There are 3 ways to turn a row about zero (a turn may also mirror it). The second row of each pair is the first, turned, with some noise.
Known pairs, each followed by its turn:
[ 32.6 -25.2 -25.1   4.4]
[-15.7 -35.3 -27.9 -10.0] => Q_122

[-38.9  -4.6 -41.9 -24.9]
[ 52.0 -32.6   2.2   7.9] => Q_91

[ 2.6  1.5  7.9 17.2]
[-10.4   9.4  -7.4  12.0] => Q_122

[ 42.5 -36.2 -20.4  20.8]
[ -7.2 -44.9 -29.0 -33.2] => Q_977

[ 9.2 11.6 -5.2  0.4]
[-9.9 -6.6  6.7  8.2] => Q_91

[  9.5  26.0 -30.4  16.3]
[-44.7  -0.3  -4.5   0.6] => Q_977

[-8.6 -2.0 38.2 27.8]
[-9.1 20.3  3.1 41.5] => Q_122

[-38.4  24.5 -41.0   1.9]
[-39.7  -4.4  39.8  26.4] => Q_977

[-24.1   6.5  22.2  42.2]
[ 8.5 48.6 -5.6 22.7] => Q_91

[  7.4  33.0  37.1 -19.8]
[12.5 51.1 -9.5 -1.5] => Q_977

[13.8 27.3 15.1 -4.5]
[-28.1  -4.4  -7.2  17.6] => Q_91

[-39.0 -18.0  22.4  21.5]
[30.0 13.2 -0.8 41.8] => Q_122

[-24.2 -21.9 -18.8 -34.3]
[ 40.1 -22.2  13.0 -14.5] => Q_122

[ 31.9  28.8   2.4 -14.5]
[-17.9  30.0 -12.3 -25.8] => Q_977

[ 21.3 -39.0 -40.6 -35.0]
[ 14.8 -41.3  22.6 -48.6] => Q_91

New pairs, each followed by its turn:
[12.8 15.5 24.8 -8.4]
[ 10.1  27.9 -15.2  -4.9] => Q_977

[  5.0 -39.7  32.9  43.0]
[ -4.4  61.0  -2.9 -30.3] => Q_91

[17.4 28.3 36.7 39.7]
[-42.6  36.3  -1.3  28.4] => Q_122

[-32.5  38.3  41.2  34.3]
[  2.6  32.3 -21.1  61.7] => Q_977

[ 17.0 -10.9  40.6 -16.8]
[-29.3   4.7 -33.1 -23.9] => Q_91

[40.9  6.1  9.2 37.6]
[-39.6  28.0  29.8  -2.4] => Q_91

[ 8.1 23.6  0.8 38.3]
[-26.6   3.7 -31.4  20.6] => Q_977

[ 32.3 -12.7   6.8 -18.4]
[ 13.7   3.5  -9.9 -35.6] => Q_977

[ 41.2 -36.2  -1.1 -32.4]
[ 23.3 -14.3  -1.6 -57.0] => Q_977

[ 30.3 -21.2 -14.4 -20.1]
[  1.6 -13.8   0.2 -41.8] => Q_977

[-24.9 -18.5  23.9 -37.5]
[43.1 13.6 29.6 -2.4] => Q_977

[-15.0 -33.7 -19.2 -38.6]
[ 32.4 -33.0 -10.3 -33.0] => Q_91

[-19.9  21.8  38.3 -38.4]
[ -7.9 -15.9 -57.3  15.6] => Q_91

[-35.2  14.0  27.6 -12.0]
[21.8 25.2 32.2 12.5] => Q_122

[-1.8 -4.1 12.8 41.0]
[-2.4 41.9 10.3  5.2] => Q_91

[42.3 28.5  5.6 -8.3]
[-16.6  28.7 -26.1 -27.8] => Q_977

[ 13.9  18.3 -19.4  33.0]
[-35.0  -9.2 -23.7   8.2] => Q_977

[-29.2 -39.5  29.3   0.4]
[ 29.0 -15.4  12.9  45.4] => Q_122

[ -7.7 -29.4  -7.1  25.7]
[  6.1 -37.7  -6.1  12.5] => Q_977

[24.9 -8.1  3.7  8.0]
[  1.3  -6.2 -21.8 -15.6] => Q_977

[-23.5  33.2  31.0 -40.6]
[18.3 56.0 26.2  9.2] => Q_977

[ 25.4  19.9 -30.9 -27.4]
[-32.0  14.0  13.0 -38.0] => Q_977

[34.4 -3.1 32.9 30.3]
[-46.1  -0.2  -5.6  32.0] => Q_122

[ 13.5  22.1  28.5 -22.3]
[-21.5   7.4  38.0  -4.0] => Q_122

[ 42.4  30.3  28.5 -19.8]
[-49.9   3.2  32.1 -13.5] => Q_122

[-34.9  -4.6  29.5   3.3]
[29.9  6.9  7.0 35.9] => Q_977

[ 30.7   6.4  34.0 -25.0]
[ 23.3  32.1 -17.3 -29.1] => Q_977

[-33.4 -31.6   0.7 -11.2]
[ 28.1 -20.1  31.0  12.5] => Q_977

[-35.8  35.9 -41.0  37.6]
[-55.5  -7.8  14.4  47.4] => Q_977

[ 17.6  34.1 -13.4  -9.1]
[-30.2  23.4  -1.7 -15.1] => Q_977

[ -5.8  25.3 -28.4   3.6]
[-35.6   5.7  10.7   4.3] => Q_977

[-10.3 -11.1  34.2  13.2]
[ -3.1  30.8 -24.6  -5.8] => Q_91

